Every row belongs to one group in each of 4 separate groupings. Each group adds its own fixed numbers to the row, and there is some noise. The rows also spread widely along 17 directions, which tell nothing about the answers.
Some rows, each with its group in each grouping after it:
[-21.3  -5.7  11.3 -31.7  -4.5  -0.1 -17.6  14.5  -6.2   0.9  -3.4  -6.0
 -25.4 -20.9 -12.2   8.0   4.3   0.8 -10.2  25.4  -8.8   6.1   7.0  -7.6
  -1.4  16.9 -17.2   4.7] => J12 puven J229 fus
[  5.0 -31.0  35.8  38.6   0.1 -12.1   7.6 -15.9  -0.6   8.6 -28.1  11.9
 -14.0  -4.4  -2.5  29.9 -11.1 -20.3   5.9   0.7 -30.4  48.8 -32.5 -38.9
  12.0  11.4  26.3  20.6] => J404 loz J437 vubo
[ -3.2   4.7  24.4   6.2 -11.3  -7.2  -5.8   2.3 -18.3  -2.9   6.7  -3.7
   9.2 -25.5 -14.4  23.7  -1.5   7.1   6.3  -5.9 -28.0   4.8  -6.4  27.5
 -20.6  -9.0  -6.2   6.4] => J404 Vuvu J229 vubo
[  5.2 -16.2  -0.5 -10.8  14.6   4.5 -12.6  -2.4  -1.8  18.4  -0.9   0.1
 -11.3  10.9  -2.6  -5.5   9.2 -15.7   7.1 -10.1 -11.0  13.4  13.8 -19.1
   8.7   7.9   8.8   3.7] => J12 vef J432 miteg
[-13.7  -2.9 -21.0  14.4 -32.3   3.5  -6.8 -27.6  26.1 -69.7   3.9  36.1
  16.2   1.9  33.9   3.5   1.7   8.0   6.4 -26.9 -25.8  -8.3 -46.5  -1.4
   8.7   3.2  29.0 -26.0] => J376 Vuvu J437 fus
[-11.6  13.3   5.8 -20.1 -18.2  -2.2  -4.0  10.2  -4.5 -12.3  14.9 -11.0
   6.5 -20.0 -36.6  12.6   1.3 -11.6 -24.9  -6.7 -24.6  13.1  20.8 -12.6
 -14.9 -10.2  21.7  14.1] => J376 vef J799 miteg
[ -7.3 -12.3  27.3 -12.3   0.0  18.1   0.3  22.0 -16.4 -29.6  16.0   8.9
  -9.0  -8.0 -27.0 -12.0  14.4 -14.6  25.2 -16.9  17.6   6.7  14.3  -4.2
 -16.9  -5.4  13.7 -24.8] => J404 puven J799 miteg
[-15.0 -37.7  41.6  22.0 -28.8   3.0   0.4   1.7  21.8  30.2  19.8  17.7
  19.6  -6.0  15.3 -17.6  13.0   6.2   9.5  12.2   4.6  52.3  21.8  19.2
  30.7  46.8 -12.5  -6.9] => J12 loz J91 miteg
[ -4.9  -7.0  23.7  10.2  -6.3  -3.1   0.1  -3.8   3.5  13.4  -1.9   5.6
  -3.8   0.4   0.0  13.9  -9.7 -23.6  -2.9  -0.3 -20.7  17.4 -10.9  -1.5
  -7.3   1.6  -8.6  -3.9] => J12 boduz J432 vubo
[-12.2  -4.1 -16.5   7.5 -22.5  -2.8  15.0  -5.9  11.0  -3.2   9.1  14.3
   4.7   2.6   9.7  -0.2  20.0  -3.6  13.1 -12.5 -17.7   4.7  -5.7  -3.6
   4.4  -1.2  11.2 -32.6] => J404 gupem J91 vubo
[-16.2  -1.4  -7.6  27.8  -1.1  -9.9   8.8  -5.9 -12.1  16.2   0.6   5.8
  -7.4  11.7   4.7  21.7   6.1 -24.1  12.1 -10.5 -38.7 -16.1  -6.8  -7.7
 -25.6 -21.0 -10.4 -31.7] => J404 gupem J432 vubo
[ -6.8   2.5  10.5  16.5   6.8 -10.1 -12.8  -0.5 -16.3   0.6   2.6   3.8
   7.3  20.5 -15.5  -5.1  21.2   0.9   2.5 -19.4 -28.4 -21.1  13.3 -16.0
   4.9  -7.0  -9.9  -3.4] => J404 boduz J432 vubo
[-17.7   1.1 -26.5   4.3 -19.6   6.0 -27.5 -24.3  11.6  21.9 -19.9  29.5
 -13.3 -39.7 -10.2  23.7 -25.1  -0.7 -29.6  12.4   3.9  -4.8  -1.0  10.5
 -17.2  12.9 -17.1 -19.7] => J376 gupem J229 vubo
[-12.8 -30.9  50.6  14.9  -9.7 -13.2 -26.8  14.6 -12.2  30.3  -7.9  -2.7
   5.0  10.1  15.8   1.6   6.8  -5.0   1.0  10.4   6.3 -15.5  22.5   4.3
   7.8   0.1 -20.5  -8.3] => J12 puven J432 vubo
[-18.7   1.4 -19.4  -7.5 -17.7  -7.7  -3.4  27.2  -0.4  -3.3  -1.0 -13.7
  -3.9  -2.4   5.6  13.9  -9.3  -2.6 -11.9  14.9  -7.0   6.4   2.3  -2.6
 -26.9 -18.9 -21.5 -12.9] => J404 gupem J799 miteg
[ -7.7  -8.6  31.4 -15.8 -31.1 -24.7  -7.9  30.2   6.9 -23.7  -1.6 -15.2
  -4.0 -11.0  11.6  14.1 -26.7 -14.5 -24.6  31.2  21.2   3.5 -11.5  -8.2
 -11.8 -21.8  -3.9  -4.9] => J12 boduz J91 miteg
[-20.9   0.8 -33.7   5.6  18.6   6.3  22.6  -3.9  23.3   3.5  12.0   6.1
 -17.2   9.6  15.9 -20.1  -1.5  -8.0   8.9   6.4  -9.7  16.6   3.1  -8.4
   4.9  22.2 -15.6  -9.6] => J404 vef J799 fus
[ 13.5 -12.9  49.3  -8.8   9.9 -15.8 -17.4   8.8  -5.2   1.5  11.7  -6.8
 -17.5 -20.1  -7.7  20.1 -27.4 -29.8   4.1   5.7  10.6  -4.1 -11.4  -7.3
  -9.9 -25.4  -2.3  -5.2] => J404 vef J799 vubo
[ 25.2  11.6 -16.2  30.5  29.3   7.5 -21.2 -14.0   5.4   7.8  -2.0   1.4
  28.0  24.9  -2.9   7.4  -1.2  22.7   9.3 -42.4 -49.0  27.9 -14.3   0.4
   2.9 -12.1  -5.1  21.9] => J376 vef J229 miteg
[  8.0  30.7  37.7   0.6  40.5  18.5 -24.0 -14.6   5.8  35.4  -2.6   5.6
  22.7  -1.4 -13.6   4.7 -11.6  10.3  -6.9 -10.5  25.8 -16.3  16.8  21.7
  12.1 -31.5  21.9  -5.0] => J376 Vuvu J799 vubo
[ 19.5  -8.0  -2.8 -16.6  26.3  18.4  -4.6   7.6  -3.4  38.2   7.6  -4.4
  -1.7   8.7  -6.3 -14.6   9.3 -15.8  20.4 -20.7   6.9  23.0  21.0   8.3
  -4.2  -6.6   1.7  -8.6] => J404 loz J799 vubo
[  2.6   8.2 -10.1   4.0 -17.9 -28.4  -8.5 -11.5  14.3  -8.0  14.3  16.9
  -6.3  -5.0  -4.8  -9.3  -8.6  -3.1 -28.0   2.6   6.9 -19.9  -4.7 -15.0
  15.8   3.0 -18.7  -9.3] => J376 Vuvu J437 vubo
[ 22.5 -17.4  -1.3  23.5 -15.5 -33.6  -6.6   7.9 -12.1  11.8 -11.8   0.0
   5.6  -4.7  -4.7   3.6   7.6  26.1  12.5 -12.5  14.0  -9.4  -2.7 -10.8
  13.6 -23.3   5.7  -6.7] => J404 puven J799 vubo
[  7.5 -13.0  15.5  -9.1 -17.8   5.9   5.2  17.6  -5.9 -29.2 -10.2   4.8
   4.2  -4.4  12.8  -6.6   5.5  10.1  25.0  -1.1  21.8  -0.6 -21.8  33.3
  -9.7  -1.3 -17.1 -11.2] => J404 boduz J437 fus
[ 11.6 -12.3 -18.9 -24.3  -5.0 -10.1   3.9   1.7   4.5  10.3  10.1   1.2
 -25.4 -22.9 -12.9  -6.4   4.2  -8.4   1.9   4.4  -9.8  27.4  -1.1  -4.6
   3.8  25.4 -16.7  10.2] => J12 gupem J91 vubo
[-27.5  -8.2  -8.1  -1.8  11.0  18.9  -5.6   4.5   1.8  -4.1   7.6  11.2
  -0.4 -12.1  16.8 -13.1  14.4  14.2  29.2  -1.6  20.8 -10.7  20.2  17.7
  -4.4   4.2  15.0 -31.7] => J376 Vuvu J229 vubo
[ 10.7  -0.7 -15.0   3.2  13.6 -17.8 -32.4 -13.6   0.0  23.4  24.6   0.6
  -0.2 -14.2   4.1   1.8 -17.7  -5.5  -5.4 -12.3 -18.9 -16.7  16.4  12.6
 -11.8 -10.4  -7.2  -0.4] => J12 Vuvu J799 miteg
[ 12.2  -0.6  64.0  14.6   8.1 -13.3   5.4 -10.6 -20.4 -20.5   7.6   7.7
  -2.3 -19.2 -12.0  12.9   0.1   7.0  22.0  -1.1 -23.8  -5.9 -29.0  26.4
   3.1   4.3 -17.5  23.8] => J12 puven J432 miteg
[ 15.2 -14.9  -1.1   3.8   7.9 -14.2 -18.8  16.4  11.8  10.2  25.1 -15.8
   8.0   8.0  20.1  -6.3 -16.1 -11.6   2.3  -5.5  -8.2  24.7   6.9  -3.3
  -7.3 -13.8  -7.5   4.5] => J12 loz J437 miteg
[ -4.9  -3.6  19.9   3.4 -19.9  -9.0  -2.8  -7.0   6.3  15.7 -11.4  12.6
 -13.2 -18.9  -8.7  21.1 -15.6 -13.1 -14.7  13.0  11.7   3.5  -9.4  -8.9
   0.3  -8.2   6.9 -20.9] => J404 puven J229 vubo
[ 12.5  13.5  -2.4  -5.8  27.8  11.5  -4.6   3.9 -16.9 -17.4 -14.5   1.3
  -1.2  11.2 -14.6  -9.5   9.0   2.9  13.3 -24.3  14.0 -24.5   1.1  -3.7
  -9.7 -26.1  13.9  -3.4] => J376 puven J437 vubo
[  4.1  -7.9  -6.7 -12.8 -10.8  -0.1 -14.6   2.7   9.9  18.7  12.5   6.2
  -0.8 -11.5   8.1   6.3  -5.2  -1.7   3.7   2.8  -0.6  10.5  -0.6  16.9
  -1.8  -1.1 -13.2 -19.1] => J404 gupem J432 miteg
[  0.8  19.1  -1.0   8.9  12.7  30.8   7.9 -16.1   6.3 -35.2  -9.6  31.8
   0.6  33.4  -6.1 -22.9   3.7 -15.1  -2.9 -29.0  -1.8  -5.6 -21.8   4.1
  -3.1  12.8 -29.1  -9.5] => J376 puven J437 vubo
[ 28.8  14.9   6.1 -22.2   8.5 -32.8 -12.7 -12.6  -1.3  35.9  11.4 -13.5
  -3.7 -14.3  -0.6   5.2  -1.4  10.8  -6.6   5.6  -4.0 -34.1   3.3  15.6
  21.6 -18.8 -13.9   8.3] => J404 vef J229 vubo
[-11.5 -26.4  17.9  10.9 -19.4 -11.9 -12.9  13.1 -17.1 -11.2 -30.5  -1.7
  -1.9   4.5   5.5  14.8   5.3  -1.1  -2.9   2.3   1.4  -6.2  -2.7 -19.8
  -2.8 -11.7  19.6  -2.6] => J404 Vuvu J799 fus
[-31.2   8.0  15.9 -10.1  -9.3   4.3  21.8  17.0   7.0  -6.1  47.3   2.5
  -1.3  -8.1   2.5 -12.2  14.8  -5.6  16.9  14.4  -2.4   3.9  12.9  17.9
  -6.3   2.5 -27.3 -34.1] => J376 loz J799 miteg
[-15.0 -19.7  29.8  -5.8  31.8   6.4 -17.0  18.0  -6.6  -7.0  -5.7 -12.2
 -14.6  -3.7  24.3  -0.4 -13.7 -10.8  20.9  12.3  15.8  -7.8  12.3  -2.3
 -12.2 -13.8  20.3  -1.1] => J12 puven J799 miteg
[-15.3   6.9  -5.0 -12.5   0.6 -17.3  -6.3   8.2  11.2  33.0  22.0  -7.2
  -6.4 -26.9 -32.4 -12.4  -0.9   2.1 -27.8  17.6  13.8  21.3  47.7 -23.1
  13.8  13.4  15.0   9.9] => J12 Vuvu J437 vubo
[ -7.1   3.6  -8.4 -16.7  20.4  -4.5   5.7 -13.2  -0.5  36.8   8.5   9.9
 -23.8 -18.4 -11.1  -4.4  25.7  21.2  23.7  10.6  -6.6   0.8   8.1  -3.8
  28.8  17.3  -5.5 -11.7] => J12 puven J91 vubo
[ -3.7 -13.9  37.3 -18.2   9.2  15.2 -25.6   3.7  -6.5   2.7 -25.6   3.5
  -4.0   3.0  -1.7   8.5  21.2  19.3  11.9   4.0 -18.9  20.0 -10.0  -5.4
  29.6  21.4  -7.7  18.4] => J376 boduz J229 vubo

New rows. What belongs after each?
[ 18.6   8.9  -4.1 -11.3  -0.5 -12.0  -4.6 -12.6  -6.5  10.7   4.8  10.9
  -4.5  -8.4 -17.8  -4.0  16.0   5.3   2.9 -12.7   3.4 -28.9   0.5   2.3
  13.7  -9.6  -3.8 -10.9] => J376 gupem J432 vubo
[-13.2   3.0 -20.3  30.8  18.8   5.8  10.2   8.0  -9.8  10.3   7.5   7.3
  -7.8  -2.4 -23.1   1.0 -10.6  -7.5  11.4 -10.7   2.7  20.4  11.1  -5.3
 -38.7  -8.3  -8.5 -18.9] => J12 Vuvu J432 miteg
[-27.9  -5.0 -17.9  31.0   3.5  -1.0   5.5  -2.9  -9.4 -31.9  -7.6  19.5
  -2.7   6.7  11.4  -1.9  17.4  13.8  30.4 -16.8 -11.7 -28.4  -9.1 -10.9
  -9.5  -8.3   1.6 -30.6] => J376 boduz J799 vubo
[ 32.4 -14.1  25.5 -19.1 -16.7 -10.8  -5.6   2.8 -35.1  12.3 -15.2   7.2
 -19.4  -6.3 -29.5  13.5   6.1 -21.0   3.7  -6.5  17.1 -18.6 -12.2   4.1
 -13.4 -18.2 -18.0 -13.9] => J404 loz J432 miteg
[ 19.7   9.3 -19.3 -15.7 -19.6  -0.2   6.5   2.4 -10.1 -31.0   9.8   8.9
  16.6   5.3  -2.4 -23.5  30.1  21.9  19.7 -34.4   7.0 -30.6  -0.5  25.1
   3.5 -16.3   5.8 -15.5] => J376 puven J799 miteg
[  3.7 -23.7  22.9  10.2  -3.5  -5.2  -0.3  12.4  -4.5  -0.1 -12.1  -2.7
  -3.6  -1.4   3.1   3.6  -9.1 -12.5   3.7  -0.2  14.1  23.8   1.2 -11.0
  -4.0  -5.5  23.5   6.0] => J12 Vuvu J799 miteg
[-11.8  -7.1  21.0   1.7 -13.1  -3.3 -10.4  -8.5  -3.8   1.9  -6.1  10.9
  -6.4 -28.8   1.1  22.6  -5.9   0.2   1.9   7.4  -4.2  -4.5  -9.2  10.9
  -4.0  -1.7   8.5 -10.4] => J376 Vuvu J229 vubo
[-23.7   5.0   7.5  13.6 -11.4   9.2  21.4  24.6   8.5 -15.6   9.9  11.7
   3.1   1.1  -5.4  -3.6  11.7  10.9  19.1   7.2  22.5  17.9  -8.9   2.1
  -8.2  -4.8 -26.4 -38.8] => J376 gupem J437 vubo
[-12.4  -6.1   8.2  -6.7 -15.9 -10.8  16.4  10.9 -15.2 -15.3  11.0  -6.3
  -3.4 -21.6  -9.8   6.5  28.1  11.3  23.0  -2.5 -22.9   8.3   1.6  -0.7
   2.0   2.6  19.1   1.2] => J376 Vuvu J229 vubo
[-17.2   1.1  12.1  -3.1  26.5 -10.6 -17.0  11.5 -15.5 -16.3 -20.0 -10.3
 -14.8  -9.7   5.8  30.4  -2.7  18.8  20.2  11.0  -1.9 -21.5 -16.1 -27.4
  -3.9 -40.4  29.7 -13.2] => J404 puven J91 vubo
[ -1.9  15.1 -26.3  -6.1 -12.7  -8.8  21.5   7.3   3.0  -2.9  -1.7  -0.1
  -4.2 -16.6 -18.5  -4.3  -6.2   5.0 -11.0   3.0  28.1   7.7   4.6   1.3
 -14.6 -11.3  10.3  -9.9] => J12 Vuvu J91 vubo
[ 26.3  11.0   5.1 -11.9  36.4   9.5  17.7   0.1   2.2 -19.0   0.9  -3.8
  -5.3  16.5  11.1 -24.6  -6.9 -18.3  20.7 -22.0  24.8 -13.0 -10.3  12.8
  -5.8 -20.1  17.8   1.7] => J12 puven J432 vubo
[  8.5   5.4   0.0 -38.4 -19.9  -8.0 -17.3  13.3   4.6   9.8  35.0  -8.0
   6.5 -11.8 -15.5  -6.9  20.7  17.7  -6.1  -3.3 -27.9  17.4  13.2  11.1
  21.9  11.4 -29.0  10.0] => J376 puven J799 miteg
[  3.6  23.2  10.9  -8.5 -23.3 -10.8  22.9  11.1 -17.5 -21.8 -11.4 -10.1
   3.0 -19.3 -17.8  23.4  -4.9   3.4  -5.1   3.5  -0.9 -17.8 -23.1  25.9
 -28.9 -34.5   1.3   1.0] => J376 puven J432 fus
[-15.9  -1.1  -5.4 -11.5  -7.6   8.5 -21.1   6.4   1.3 -33.4 -32.4   3.0
  -5.9  -6.3   3.9  28.6 -17.4   5.6 -16.7   7.4  -0.6  12.6 -22.3 -22.8
  -8.2 -14.4  30.4   3.3] => J376 Vuvu J432 miteg
[-13.1   1.9  -1.5  13.8   4.8 -18.5   8.1  -6.0  -2.1   6.7   8.1  -3.9
  -6.5 -35.6  -6.7  20.8  -7.0  11.6  11.4  10.2 -21.4   7.1  -6.1   1.1
 -11.9  -9.8  15.4   3.6] => J12 loz J799 fus
[ -2.2 -16.6  11.9  -5.4 -28.9  -2.4   0.0  26.7 -11.8  22.7 -11.9 -18.1
  12.2   5.3  13.3  18.0   6.4   2.7  -0.2  12.7 -18.7  28.8  -1.2  24.1
 -14.8  -5.4 -31.9   5.2] => J376 loz J91 miteg
[ 37.5   8.0  10.8 -30.9  -2.3  -6.6   9.0 -15.9   7.0  21.2 -15.7   5.0
 -21.5   0.3  -9.2 -11.1 -14.5 -24.7 -26.1   7.1  22.9  -4.5 -14.0  14.6
  15.6  14.4 -31.9  17.2] => J404 vef J229 vubo
[  5.6  13.1   7.6 -19.1  15.2   1.6 -16.6  12.5 -12.2  18.0 -16.3 -11.6
  -3.0   4.5 -11.9  -2.0   0.8   7.3 -10.8   3.5  16.2 -16.5  15.8   6.3
  -3.7 -17.1 -11.9   2.9] => J404 puven J229 vubo
[-18.7   0.1  -5.1  19.2 -14.0  14.8  -8.7 -12.8  -5.7  12.9 -21.8  24.2
  19.2  -0.1  -5.9   4.4  18.5  27.8   2.5  -9.3   2.0   1.2  12.6  14.0
   5.5   8.0  10.9 -14.9] => J404 Vuvu J437 miteg
[ 19.9 -25.2  -8.7 -20.6  18.8  10.7 -48.4  -5.9 -14.1  33.9 -21.7   3.0
  -6.6   1.7   2.0  13.0  10.5   4.2  15.5 -21.8  -5.6  -0.5  11.1 -11.4
  10.0 -13.6  28.4  -4.4] => J376 Vuvu J799 miteg
[ -4.0  -4.6 -11.0  26.9  34.7   2.2   1.2   6.5   8.0  13.0   8.3   6.1
 -15.6 -23.3  -6.1   3.2 -22.3  15.6  22.3  11.3   7.6  31.9  -5.6   4.6
 -12.8   6.2 -25.6  -0.4] => J376 gupem J799 miteg
[  0.4  -8.6  -6.2  -6.4 -26.0  -3.0  17.6   8.9  -9.7 -35.7 -18.3  -3.1
  -9.7  11.5   0.6   7.8   5.4 -18.9  -8.4  -3.1 -33.2  17.6 -31.2  -7.9
 -17.2   6.3 -17.8  15.7] => J376 loz J91 fus
[-13.1  -2.7  19.7  18.8  -7.0   4.0   6.2  14.0  -9.3   1.1 -26.0  -3.4
   5.4  14.3  -4.1   4.1   4.6  -2.8  -8.0   0.3  -1.5   8.2   4.6  -7.0
  -7.1  -6.3  -0.8   3.1] => J376 puven J229 vubo
[-19.4  -9.0 -25.3 -15.6 -22.8  -4.7  -3.7   4.1   4.7 -22.1  -1.5   0.6
  -5.9 -10.7  26.2  -5.1   7.9  11.6  -0.4   7.8 -22.4  -9.8  -4.2  15.1
   0.9  17.1 -12.6   4.3] => J376 puven J799 fus
[  2.2   3.6   2.8   1.2  23.1  -3.2  -6.5  -6.2   4.0  11.8   2.8  -7.8
  -2.2   3.8   0.5  -1.5   7.1   2.0   1.3  -7.5 -32.5  10.3   7.5 -14.5
  17.1   1.1  15.3  20.5] => J376 puven J229 vubo
[ 12.3  -6.6  17.6 -16.3 -31.7  -5.0   7.8 -10.0  10.2  18.1  11.4  21.1
  -0.2  25.9  22.8 -11.1  22.7 -19.4   4.7  -9.0   9.4 -22.0 -16.6  14.5
  28.8  -3.8 -28.2 -45.7] => J376 Vuvu J799 vubo
[ 12.1  -0.1   9.5   2.9  -9.5 -12.0   0.0  11.7 -27.0   1.5 -42.2  -9.3
  -2.0  28.1  -6.8   6.4  12.2  -2.4 -17.4  -4.5   0.7 -19.9  -6.9  -8.1
  -4.3 -16.6 -18.5  14.0] => J376 Vuvu J229 vubo
[ 26.3  20.8  -9.6 -39.2  -4.0  -5.3   9.8 -10.1   2.9   8.0   4.2   0.5
 -13.6   3.8 -22.9 -17.2  11.3 -11.9 -24.1  -6.6 -12.2   0.8  -1.1  -0.4
  21.8  12.5 -16.6  21.8] => J376 puven J91 vubo
[ -3.7 -45.0   1.5 -36.4 -23.1   3.1 -26.2  31.6 -39.7 -36.1 -14.5  -3.5
 -18.8 -13.3  -6.4  -8.4  33.5   2.2  23.7  -3.9   9.4 -19.3  11.1  -1.8
 -16.3  10.4 -10.0  -8.0] => J376 loz J91 fus
[ 16.5  19.1 -27.6 -15.1  -6.8  -0.7  -5.8  -7.3  -4.6 -11.3   2.0   7.2
   4.9  -3.9  -9.8  -6.7  -5.5   3.6 -10.7 -17.0   9.4 -30.0  -1.1  26.2
 -19.7 -15.1 -22.4  -8.8] => J376 vef J91 miteg
[ -5.4 -12.0 -22.0  -0.9 -13.9   1.0   5.3   9.8  14.6  -5.7  14.1  -1.0
  12.3  10.0  23.6 -17.3  18.6  16.1  13.3  -6.7 -21.5  28.4   5.7   5.1
  16.0  16.7  -0.7   0.0] => J376 puven J91 miteg
[  9.5 -32.0  27.5 -10.6   4.5  -1.0 -11.9  22.7 -30.4 -10.6   0.7  -7.1
 -19.7  -5.6   5.5  -0.7  -0.1 -23.6  25.9  -6.0  -1.7  -6.5  -4.0  17.8
 -26.2   0.5 -32.0   2.6] => J376 Vuvu J799 vubo
[ 13.6 -19.8 -18.5  12.2   5.4   6.0 -17.9 -10.1  14.9 -17.3  12.6  23.1
  -7.8  -7.3  -3.0  -7.9  -9.4  -6.3  15.0 -27.2  -8.9  25.6 -15.1 -15.6
   0.7   9.0   7.7 -13.3] => J376 puven J91 fus
[  3.4  -8.6   5.2 -19.4  -8.9  12.1 -11.4  -2.8  -5.5  33.2 -20.8   9.7
  -0.9   7.1  -2.5  -2.1  24.6  13.9   2.0   4.8  -5.8  10.0   6.8  14.7
  21.7  20.8 -25.9   0.3] => J376 boduz J91 miteg
[ -0.8  -2.0 -10.7  -5.8  17.8  14.2 -19.0  -0.2  10.4  20.3 -14.1  12.0
  -2.9  31.8  13.0   0.3  14.6  11.7  13.1 -11.9  -2.3  11.0 -12.6 -18.8
  19.6  -8.4 -13.8 -29.1] => J12 puven J91 vubo
[-16.4   9.4  -8.9  -4.4   0.5  16.7   3.7  29.7 -25.0  10.5 -15.6  -3.4
  -1.5  -8.0 -46.0  10.8  14.3  21.6   5.9  -1.8   7.8  31.9  12.4   1.9
 -26.2  -3.5 -21.4  -6.0] => J404 Vuvu J432 vubo
[ -8.5  -9.1  -3.4  17.8  -0.2  -3.0 -14.0 -15.9  -2.5   1.6   3.7  11.4
  12.0   5.8  21.2   3.1  23.2  26.3  24.4 -13.7 -39.6 -13.6  -4.8  16.3
  14.5  10.0 -15.8  -5.4] => J376 vef J229 miteg
[ -6.3  -2.4  19.1  -2.3  -3.6  12.5  -9.0  -6.3   3.8  31.1 -21.7   7.9
   3.0   3.9   7.5   8.0  -1.7 -16.5  -9.5   1.0  18.3 -11.2  12.4   4.3
   2.2 -14.8  21.4 -19.4] => J376 puven J437 vubo
[-20.0   0.3   5.0  -3.3  -7.2  -5.1  -2.0  13.9  24.2   4.0  24.1   2.2
   0.0   5.5   3.2 -13.1   7.6  15.3  -4.5  18.0   2.3  18.7   6.5  -9.7
  24.7  16.3 -32.4 -16.3] => J404 vef J229 fus
[  9.7 -13.7 -21.5 -12.5 -25.0 -27.8   9.7   5.2   7.1  -7.9 -13.1  -6.6
 -11.2   5.8  21.4  -8.9   0.3  -2.0 -10.0   9.4  13.1 -13.8 -10.6  -7.6
   9.5   0.3  -6.2   2.9] => J12 vef J432 fus
[ 26.0 -29.6   1.6  21.9 -15.0 -14.4 -26.9   7.0 -23.7 -17.9  -0.2  -7.8
  16.6   5.4  -9.8   4.4  12.1   0.0   9.9 -42.0 -53.9  10.1  -4.0   2.5
 -15.6   1.8 -14.0  30.8] => J376 vef J229 fus
